There are 11 hidden switches. A switch that is on adds its own fixed numbers to the row, and there is some noise. The rows also spread widely along 12 directions, which tell nothing about the answers.
Some rows, each with its switches (1 for on, 0 for off) after it:
[  4  14  24   9  13   3  25   8  -7 -12  18  18  25  18  22   2  13 -40
  22  -5 -22   1  -4  19  22   7   1  26] => 1 1 0 0 1 0 1 1 0 1 0
[ 16  31  17  24  15 -24  13  14   6  14  -4  18   4   3  40  22  -3 -20
 -17   4  42 -21  -5  10 -17 -31  10  19] => 0 0 0 0 1 1 0 0 0 1 1
[ 28  17  25  12  10  -6  20  -1 -10   9  -7   2  11 -25  -3  31   0 -15
 -12   1 -28  -1 -15  12  -2  11  -7  -6] => 1 0 1 0 0 1 0 0 1 1 0
[-12  31   7  27   3  10  30  26   0 -11  30  37  21   6  25   4  -2 -21
  13  -6 -22   1 -14  24  16   8  -3   8] => 0 1 1 0 1 1 0 0 1 1 0
[ 12   1  10 -15 -25  -2   7  19  -6 -17  16   3   9  48  15 -23   4  -1
   8 -15 -21 -35 -19  -6  11   5  -9  13] => 0 0 1 0 1 0 1 0 0 0 0
[ 12  -6  15  20  13  15  16  10  -5 -13   9  13  12   4  18 -15   3 -26
  -3 -10 -35  -6 -24   2  11  -4  11  26] => 1 0 1 0 0 0 1 1 0 0 0
[ -5  -5  -2  10 -10   4   5  23  -8 -28  21  14  -5  12  10 -19  -1  12
   0  -5 -19  -5  -5   8   0   9  -4  25] => 0 0 0 1 1 0 1 1 0 0 0
[ 21 -17  23  15  37  24   3 -25   4 -25 -14   5 -15  -8  23   7  15 -62
  16   1   3  30 -13  -1  10  17  24  31] => 0 1 0 1 1 0 1 1 0 0 0
[ 15   3  30  10   3 -17  12  15  14 -19   2  -3   8   2  41 -18  12 -45
   4 -21  14 -10  -3  13  15 -12  -1  21] => 0 0 1 0 0 0 1 0 0 0 0
[ 21  34 -18  -3  12  -5   6  14 -10  14  21  43  -6   3  36  23  -3   7
 -26   3  13  -9 -25  14  -4 -14  13   8] => 0 0 0 1 0 1 1 0 0 0 1
[ -4   6  19  43  -7  -7  18  25  -1 -29   7  23  35   8  20   3  -1 -13
   3 -10 -21 -27   4   2  13 -22  -1  26] => 0 1 0 0 1 0 0 0 0 1 1
[  1   7   3  13  -7 -24  19   2 -15  15  33  28  10 -12  19 -44  28  -2
 -32 -21   2 -16   1  13  21 -15  15  10] => 0 1 0 0 1 1 1 0 0 1 0
[ 45 -12   9   6   3 -27 -15   4  17 -31  -8  -2 -17   5  38  -9  -9 -21
 -29 -22  28  -6 -23 -26  -1 -13  16   6] => 0 1 0 0 1 0 1 0 0 0 1
[  1   5  17  46  19  32  12   5  -6   5  -3  15  -5   6  11  12 -22 -32
  -5   4 -13   0 -39  -9 -22   5  16  13] => 0 1 1 1 1 0 1 1 1 0 1
[ 33  -1   3   1  -1   1  11 -11  -8 -10  10  18 -30 -12  35 -30  31 -14
 -20 -18  20 -18 -18  -4  -1  -2  20  29] => 1 0 0 1 1 0 1 1 1 1 0
[ 13  -4  -4  25  33  22  -1  14  12 -22   2  24  -4  -6  19  17 -32 -12
 -15   9 -17  23 -31  -4 -11   0  21  14] => 0 0 0 0 0 0 0 1 0 0 1
[-29   7  -7  27  -7  27  18   9   9   5  30  38 -19   1  23 -45  -1  -4
 -18  -3   9  -9 -17   6 -14  -9  24   9] => 0 1 0 0 0 0 0 0 0 1 1
[-10 -17  10  28  -4  -5  -4 -15  -3 -10  18  11  -5  18  27 -45  15 -35
   9 -22   9  -6 -21 -18  17   7  22  -2] => 0 0 1 1 1 0 1 1 0 0 0
[ 26  29 -12  -9  18 -28   8   4  -6   6  25  32 -22 -11  37  15  16   9
 -16  -3  37   7 -14  23   2   4   9   9] => 1 0 1 0 1 1 0 1 0 0 0
[  5  -1  10  22  10  -7  17 -12 -20  12   0  14  -4 -42  -8  10  24  11
 -26   4  -2  -3  14  20  -6  -5   7  18] => 0 1 1 0 0 0 0 0 0 1 1
[ 20 -26   1   5   7 -13 -14 -20  -6 -15   7  10 -16  12  25 -32  20 -17
 -11 -16  15  -3 -15 -21  13   2  28  14] => 0 0 0 1 1 0 1 1 0 0 1
[ -4 -26  31  38  -8   8   0  -2  15 -33 -12 -15 -15  -7  11 -29   4 -38
   4 -17   1   1  -4 -11  -2   3   6  17] => 0 1 1 0 0 0 1 0 0 0 0
[ 18   7  -2  16  -3  -8 -11  -2 -11 -13  -4  11 -10  40  11  30  -6  16
  13   7  12 -22 -20 -18 -10   5   1  15] => 0 0 1 0 1 1 0 1 1 0 0
[ 14   0  30  20  -1 -30   4 -24   1  18  -9  -5  -1   3  22 -17  17 -31
  -7 -10  28 -22  -6 -10  -4  -8  11  -8] => 1 0 0 0 0 1 0 1 0 0 0
[ -3   8   4   7 -18 -32   2   5  -6  16  28   6  -6  15   6 -30 -15  17
 -24  -9   8  -9 -12  -7 -15   8   2 -24] => 1 1 0 1 1 0 0 1 0 1 0
[ 32  12  11 -33   8  -6  11  21  11 -10  19   6  10  14  20  -6 -14 -24
  -9 -10 -35  17 -27  15  17  21  -3  -7] => 0 0 0 0 0 1 1 0 0 1 0
[ -9 -15  -5  27  -9  13   2  -2  -3 -14  27  23 -20  -4  13 -51   0  -4
 -20 -17  -7   1 -21 -12  -2   8  24   6] => 0 1 0 1 1 0 1 1 0 1 0
[ 35  21   5   3  18 -14   8  25  12  -4  15  17  -5 -20  37   2 -17 -25
 -32 -16  -4  18 -33  12   1   0  11  -3] => 0 0 1 1 0 1 1 0 0 1 1
[ 14 -19   1  21  22  26  -2 -12   1 -23  -2  11 -33 -23  15 -10   6 -18
 -12  -1  -5  21 -22  -7  -1   6  24  24] => 1 0 1 1 0 0 0 0 1 0 0
[ -9 -21  22  36  25  10   2  -5   5  -5   2   6  -1   7  16 -26  -5 -42
  -1  -3  -4  18 -14  -6  -2  -1  28  18] => 0 0 0 0 1 0 1 1 0 1 1

New rows, each followed by its switches (1 for on, 0 for off):
[ -7  13  13  60  16  -3  10  20  16   0   2  14 -15 -24  35  -7 -26 -25
 -22  -2  31   9 -20   4 -30 -11  15   5] => 0 0 0 1 1 1 0 1 1 0 0
[ 37  -9  14 -34  10   0   5  -3   6  -5  -8 -16 -27 -20   5  -8   3  -7
 -26   3  -3  14  -6  13 -12  17  -1  13] => 0 0 0 1 0 0 0 0 0 0 0
[-17  12  13  21 -29  12  20  20  14  -1  17  15 -15  27  25 -44  -9  -7
  -5 -12  16 -36 -19  -6 -30  -1   4   7] => 0 1 0 0 1 0 0 1 0 1 1
[ 39 -14  10  -3   4 -30  -6 -21   6 -16  -2  -1 -27 -14  23 -20  24  -8
 -18 -14  27   0  -2  -8   3   0  17  15] => 1 0 0 0 0 1 0 1 0 1 0
[ 25 -10  33   5  15 -25   8   0   9  22 -11 -22   4 -11   9 -25 -14 -24
 -42  -3   6  -3  -6  -1 -16 -17  12   0] => 0 0 0 0 0 0 0 0 0 1 0
[ 28  24  -9   1  -1   1   8  10  16 -20  15  33 -26   7  45   5  -6 -10
 -10 -11  33  -7 -33  -4 -12   8  12   1] => 0 1 0 0 1 0 0 1 1 1 1
[-12  -4   8  52   5   1   9  28   4 -25  17  19   3   5  27 -23 -12  -9
 -10 -11  -1  -6  -9   0  -4 -21  13  34] => 1 1 0 0 1 0 1 1 0 0 0
[ 23   4   0 -29  26 -22   5  13 -13  17  14   5  -5 -12   3   7   2  17
 -34  10  -6  20   5  33  -1   2   1  17] => 0 0 0 0 0 0 1 0 0 0 1
[-13  26  23  36 -15  -7  21  12  -2   3   4  14  -2  23  28  -2  13 -16
  14  -1  37 -36   9  14 -19 -15  -3  34] => 0 1 0 0 1 1 1 1 0 1 0
[ 17  -1   4  34  27  -4  -7 -15  21 -19  -3  22 -27 -26  36   6   1 -39
 -12  -9  35  28 -19  -8   2  -2  33   3] => 0 1 1 0 0 1 0 0 0 1 1
[ 19  24 -25  13  25 -15  -1  14  -2 -16  27  44  -1 -17  29  38 -20  16
 -16   3   4  23 -25  12   6   5   9 -14] => 1 0 0 0 0 0 0 1 1 0 0
[  5  -2   0  17  21  35  12 -13 -10   6  14  36   0   8  20 -14   1 -35
  -8  -3 -22   2 -42 -11   7   7  33   9] => 0 1 0 1 1 0 1 1 0 0 1
[ 45  -5   1 -49  10 -16   6  14 -14   9  10 -10 -22   5   0 -15   6  33
 -42   5  -5  -1  -4  18 -15   7  -1  36] => 0 0 0 0 1 0 1 1 0 0 0
[-29  11  -8  29  -1   3  16 -13 -24  22  37  45  22  -3   0 -12   2   1
  -4  -2 -30  -3 -26   1  14  18  13 -41] => 1 0 0 0 1 0 0 1 0 0 0
[ 32  -7  -1   1   9 -18   7   7  -7 -14  19  23  29   0  20 -17  -1  -5
 -31 -17 -32 -10 -20  -9  31 -14  17   4] => 0 0 0 0 1 0 0 0 0 1 0
[  8  26  -5  36   0 -30   4  14   3 -13  27  42   3  -7  47   2  -3 -15
 -14 -22  27  -3 -19   1   8  -7  16  -8] => 0 1 0 1 1 1 1 1 0 1 1
[-19   9  14  43  -6  43  22  11   6  -8   3  24  -9  16  18 -12  -9 -20
   7   5  -4 -25 -17  -1 -30  -8  12  32] => 0 1 0 1 0 0 0 1 0 1 1
[ 14   9 -13 -26  -1  24  13  -7 -14  -9  25  34 -29  -5  14  -7  33   2
   4  -2 -14   7 -19  19   7  38   7  17] => 0 0 0 1 1 1 1 1 0 0 1
[ 13  -1  27   1  30  -4  16 -15  -7  36   2   7  23  12  16 -19  12 -48
 -14   2 -13  -4 -17   3  14  -7  24   5] => 0 0 0 0 1 1 0 0 0 0 1
[ -6  -5   9  37  -7 -10  11  -2   4 -23  21  20   3 -36  14 -24   2 -18
  -9 -21 -14  10 -15  -2  10  18   7 -27] => 1 0 0 0 1 0 0 1 0 1 0
[ 30 -19  19  28  29  25   6 -26   1 -15 -20  15   3 -20  23   1  11 -53
 -12  -5 -14  -3 -34 -23  11  -6  31  14] => 0 0 0 0 1 0 0 0 1 0 1
[ 34 -12  16  33  41  -5  -2   9  11  -5   3  10  17  -4  25 -13 -36 -44
 -40 -10 -28  26 -40 -21  10 -16  38   7] => 0 1 0 1 1 1 0 0 1 1 1
[ 30  14  -3 -35  25 -23   5  12  -6   6  24  17   4  11  15  17  -3   3
 -15   2  -8  23  -9  27  11  16   1   4] => 0 1 0 0 0 0 1 1 0 0 1
[ 49  13  -7 -20  -7   3  19 -21  -7 -14   8  31 -27 -42  25   4  34  -1
 -23 -16  10 -15 -28   2   3  25   7  -7] => 0 0 0 0 1 0 0 1 1 1 0
[ 24   9   3   4  19  20   3   9   4 -19   6  19 -13  35  32  10 -13 -24
   4   5   8   1 -24  -4  -8  -3  18  40] => 0 1 0 1 1 0 1 1 0 1 0
[-11  -6  11  35 -18   4  11  23   2 -14  20  15  10  17  18 -43  -8 -14
 -12 -22 -21 -25 -25 -13   2 -10  10   4] => 0 0 1 0 1 0 1 0 0 1 1
[ 11  20  23  -9   6 -37  22  35   7  13  28  -5   8 -12  23 -28 -13 -11
 -26 -13  -8  14  -6  32  -4  12 -11  -8] => 1 0 0 1 1 1 0 1 0 0 0
[ 15  -5  18  17  -1 -55 -14 -23 -12  -3   6   0  -2  12  23  -4  26 -20
   7 -19  37  -5   7  -8  19   3  10  -1] => 0 0 1 1 1 1 1 1 0 1 0
[ -3  24   6  33 -31   0  28   6   9 -22  20  35 -20 -57  35 -19  24 -21
  -9 -31  18 -13 -17  14  -5  21  -4 -21] => 0 0 0 0 1 1 1 1 0 1 0
[-14  18  12  56  -1   3  15   9  -4   0  11  31  13   3  38  -7   0 -33
  -4 -10  18 -25 -16  -1  -2 -25  14   7] => 0 0 0 1 1 0 1 0 1 1 0
[ -9 -19  14  16  31   3   0   0  16  -2  12   2  -8   2  24 -39  -4 -39
  -6  -3   7  32 -10   8   9  -2  27  13] => 0 0 1 0 0 0 0 0 0 0 0
[-30 -10  -2  26 -13 -14  -7 -21 -18  -7  35  27  14  17   6 -25  17 -17
  21 -17 -14   8 -10 -10  37  23  13 -32] => 0 0 1 1 1 0 1 0 0 1 0
[  2   3  -4  22  12  27  15   5  -8   2  24  30  -8 -20  11 -23  -9 -15
 -32  -6 -27  13 -31   1   0   0  25   6] => 1 1 0 1 1 0 1 0 0 1 0
[-18   8 -13  22 -13   8   5   4  -2 -29  38  42  14  -1  13  -8  -3  -9
  18 -16 -41  12 -29   2  29  36   2 -35] => 0 0 0 0 0 1 1 1 0 0 0
[ 33 -10  19  20  23  -7   9   2  -2  -9  -8   2  -9 -38  13  -1   6 -20
 -28  -9  -9  14 -14   6  -2   7  12  19] => 0 0 0 0 1 1 1 1 1 0 1
[ -3   4   4  27  13 -10   4  30  13 -14  23  14  10 -12  24 -11 -32 -20
 -19 -14 -16  23 -27   8   8   2   6 -19] => 0 0 1 0 0 0 1 0 0 0 0
[ 23   2  15   3  11 -19   1   0   6   3  -9  -5 -11  17  20   0  -2  -5
 -23   7  35 -13   7   0 -16 -26  12  33] => 0 1 0 0 0 0 0 0 0 1 0
[ 10   4  37   4 -20   7  27  16   6 -12 -13 -16  -7   2   7 -11   6 -12
   2  -1  -1 -30   3  11 -31   9 -19  26] => 0 0 0 0 1 0 0 1 0 1 0
[  9   2  18  38  15 -20  11  14   2  -9   9  16  24 -14  31  -9  -2 -32
 -19 -18  -5  -5 -11   4  18 -26  14   9] => 0 0 1 0 0 0 1 0 0 1 0
[  7  -2  23  39  21  22  20 -18   1   2   2  22   7 -14  29 -17   9 -63
  -2 -12  -4  -2 -35  -7   9   3  29   1] => 0 0 0 0 1 0 1 1 1 1 0
[ 12 -17  26  22   2   7  12 -24   0   4   3   2 -14  -5  25 -57  22 -47
 -19 -22   9 -16 -16 -15   1 -11  31  20] => 1 1 0 1 0 0 1 1 0 1 0
[-25  -9  -2  32  26   7  12 -14 -14  -6  29  43  14 -13  14 -17  30 -24
   8  -3 -16  20  -1  14  36   3  29  13] => 0 0 1 0 1 0 0 0 0 1 1
[  3 -17   7  19  10  -1  -4 -27   0   7   7  17   0  10  22 -40  16 -32
 -12  -9   4  -8 -19 -18  19 -11  34   0] => 0 0 0 0 0 1 0 0 0 0 0
[-11  -5   1  41  27  53  14  20  11 -25  12  32  -5   2  28 -17 -19 -36
  -5   4 -22  15 -32   1  -3 -11  30  38] => 0 0 0 0 1 0 1 0 0 1 0
[ 16  27   6  14   9  15  25  17   6  23  16  23 -12 -13  28  -5 -24 -24
 -36  -9   2  -5 -55   1 -25   7  14 -18] => 0 1 1 0 1 0 1 1 0 0 1
[ -8 -11  15  22  -3   0  -8 -23 -15  -2  -2  -2 -11  36  -4  -4  17  -6
  22   6   4  -8   0 -14   4   8   7  21] => 1 1 1 0 1 1 0 0 1 0 0
[ 35   0  14 -31  -9 -25   3  -2  -8  17   5 -12 -13  19   3 -18   8  10
 -25  -6   4 -18  -6   3 -10   9  -2  10] => 0 1 0 0 0 1 1 1 0 0 0
[ 40  12  32 -15 -28 -27  12  16  10 -31  -6  -9   6  21  29   2  14 -22
  14 -24  -2 -35  -4   2   2  13 -23  11] => 0 0 0 0 0 1 1 1 0 1 1
[ 24   3  15  13  22   0   8  20  16 -21   4   6  -4   4  22   6 -22 -21
  -6  -4  -8  17 -20   5  -6   7   8  18] => 0 1 1 0 0 0 0 1 1 1 1
[-10  -6  11   3  21   4   1 -29 -16  34  12   6   6  21 -16  -3  -2 -15
   0  16 -14  17  -9   0   5  14  20 -11] => 0 1 1 0 0 0 0 0 0 1 0
[  6   3  23  -8 -20 -10  23  -4 -16   1  10   4  11  23   6 -19  32  -4
  13  -9 -11 -37   1   7   8  11  -9  16] => 0 0 1 0 1 0 0 1 0 1 0
[ 20  -5  14  -5   8 -20  11   3  -6 -16  13   4  12 -31  -3   6   3  -6
  -9 -11 -37  24   0  19  16  35 -12 -14] => 0 1 0 1 0 0 0 1 1 0 1
[ -7  -9  16  20   6 -19   6   6  -9  20  16   4  12   8  11 -37   0 -11
 -28  -8  -5  -7   3   6   2 -21  15  12] => 0 1 0 1 0 0 1 0 0 0 1
[-17   5 -15  22 -19   7  -5   0  -1 -16  20  27 -24  21  25 -18   0  10
   3  -3  26 -17 -16 -12 -10   2  10  -1] => 0 0 0 1 1 0 0 0 1 0 0
[ 17 -20   8  19   3  10   8   7   0  -8   4   3 -15 -15   1 -33  -9   2
 -36 -11 -21  -6 -28 -14 -15   5  17  13] => 0 1 1 0 1 0 0 1 0 0 1
[  2  11  -6  34   6  23  18  -3  -7 -19  15  41   1 -56   8  12   3 -14
 -16  -5 -32  16 -25   7   9  19  11 -14] => 0 0 0 1 1 1 0 0 0 1 0
[ 30  26  16 -11   4 -22  25  16   0  17  18  12   6  16  29 -14   4  -9
 -21  -7   9 -21 -12  16  -4  -6   3  18] => 0 1 0 0 1 1 0 1 1 1 0
[  7  -8  -8  -3 -18  -8   3 -14 -11 -34  31  33  -6   6  20 -26  44  -3
  17 -28  -7  -9  -2   2  37  22   9  10] => 0 1 1 0 0 0 1 1 0 1 1
[ -7  -3  24  33   2 -16   5  27  22 -23   5  -3  11  10  22 -19 -24 -24
  -5  -7   3   4   6   5  -4 -16   2  13] => 0 1 0 0 0 0 0 0 0 1 0
[  2  -1  19  18  12   4   1   9  19 -13   2   3  -3  33  39 -17 -17 -44
  10  -4  17  -2 -22  -7  -7  -7  15  14] => 0 0 0 0 0 0 1 1 0 0 0
[ 25  -5  -4   5  13  -9  -8  11   8 -26  15  21   5  10  34  -6  -9 -21
 -11 -19 -12   8 -32 -10  23  -3  17  -2] => 0 0 1 0 0 0 1 0 0 0 1
[ -1  -3   8  55  24  12  -4   1   6  -2   4  19   9  23  21  -1 -33 -32
  -5   2  -9   5 -36 -21  -6 -13  31   6] => 0 0 0 0 0 1 1 1 1 1 0
[ 22  14   2  19 -23   7   8  26  28 -66   6  23 -26   2  58  -6   0 -24
   8 -27  32 -20 -23  -6  -5   4  -4  20] => 0 1 0 0 1 0 1 1 0 0 0
[  6  12   6  14  -7  25  11  10  21 -25   6  13 -32 -16  22  -2 -12 -22
   1  -8   4  13 -28   7 -20  29  -1  -4] => 0 1 0 0 0 1 1 1 0 0 0
[ 11  -5  25  31  -2  -7   5  -7  -2 -24 -18  -5 -15 -21  10  15  21 -14
  10  -2  15  -6  13   9 -11   8  -7  28] => 0 0 0 0 0 1 1 1 1 0 0
[ -2   0  14  45   4  36   7 -26  -8   2 -16  21 -26   4  11   9  17 -24
   7   9  12 -22 -19 -15 -27  -6  26  31] => 1 0 0 0 0 1 1 1 0 1 1
[ 11 -10  27  18  22 -17   3   1   2   3  -9  -7   5  12  13   0  -2 -21
  -3   6   8   0   3   5  -8  -8   8  22] => 0 0 0 0 0 0 0 1 1 0 1
[ -2  12  22  25  13  12   8 -28   4 -10  -7  20  -1  -4  22  26  22 -58
  35   2  13  14 -10   5  14  27   7  -9] => 0 1 0 0 1 1 0 0 1 0 1
[  7 -12   0  14  11 -15  -9  -3   5 -26  14  12  -5 -18  10  -6  -1 -11
  -8  -9 -12  34  -4   4  19  14  12  -6] => 0 0 0 0 0 1 1 0 0 1 0
[  2   1  18  -1 -19 -15  -2   7  12   3   5  -9 -17  36  16 -28  -6 -10
  -6  -8  24 -17  -4  -5 -19  -3   3   5] => 0 1 0 0 0 0 1 0 0 1 1
[ 31  -7  20  -1  26 -13   6 -35  -5  18  -6   7   5  -8  20  -9  22 -42
 -13  -4   5  -1 -18  -5  15   2  25  -1] => 0 0 0 0 0 1 0 1 0 0 0
[  1  15   2   8  10  18  17 -19 -21   4   9  28   5 -18 -15  38   9  -1
   9  15 -31  14 -12  15   4  39  -3 -11] => 0 1 0 0 1 1 0 1 0 0 0
[ -8  10  11 -17  16  19   5   5  21  -7  13   0 -29  19  20  -8 -14 -33
  17  10  13  40 -10  23 -10  33   2   2] => 0 1 0 1 0 0 0 0 1 0 0
[ 28  15   9  10  20  -6  13  10   5  -8   8  22   8 -16  28  14  -5 -27
 -15 -10 -11  10 -22  13   7   7   8   2] => 0 1 0 0 0 1 1 1 0 0 1
[  1   2  29  -1   3  -6 -10  20  22 -35  -4 -21  -4  42  17  15 -21 -35
  39   4  -8  27  -1   9  -1  25 -16   8] => 1 0 0 0 0 1 1 0 0 0 0
[ 38   5  14  -8  -4 -11  16   3   1 -13   3   8  -1 -32  21  -7  11 -22
 -27 -21  -6  -7 -19   5   8   9   0  -8] => 0 0 0 0 1 0 1 0 0 1 0
[-22  -4  18  10 -11  24  24  -7  -8  10  10  10   0  -4  -4 -29  17 -17
   6   0 -24  -9  -9  12  -4  25  -2  -6] => 0 0 0 0 1 0 0 0 1 0 1
[ -3  17  14   1  24 -19  11   0  -1  -5  21  15  12   7  13  25   2 -26
  25   5   1  36   3  29  18  32  -3  -8] => 0 1 1 0 1 0 0 1 0 1 0
[-15  15  21  29  22  53  33  -7  -1  19   4  18 -24 -28   2   0   1 -41
   7  12 -22  26 -29  23 -26  33  13   8] => 1 0 1 1 0 1 0 1 1 1 1
[  6   0  10  30  10 -14  14  11  -2 -16  24  23  19  -2  30 -21   7 -23
  -4 -22 -11   0 -13   8  24  -7  13  12] => 0 0 1 0 0 0 1 1 1 1 0
[-11   0   1  39 -17  16  14   5  -9  -7  10  25 -17 -16  16 -28  23   3
 -16 -11   3 -30 -10   3  -7 -15  10  27] => 0 0 1 0 0 1 1 0 0 0 0
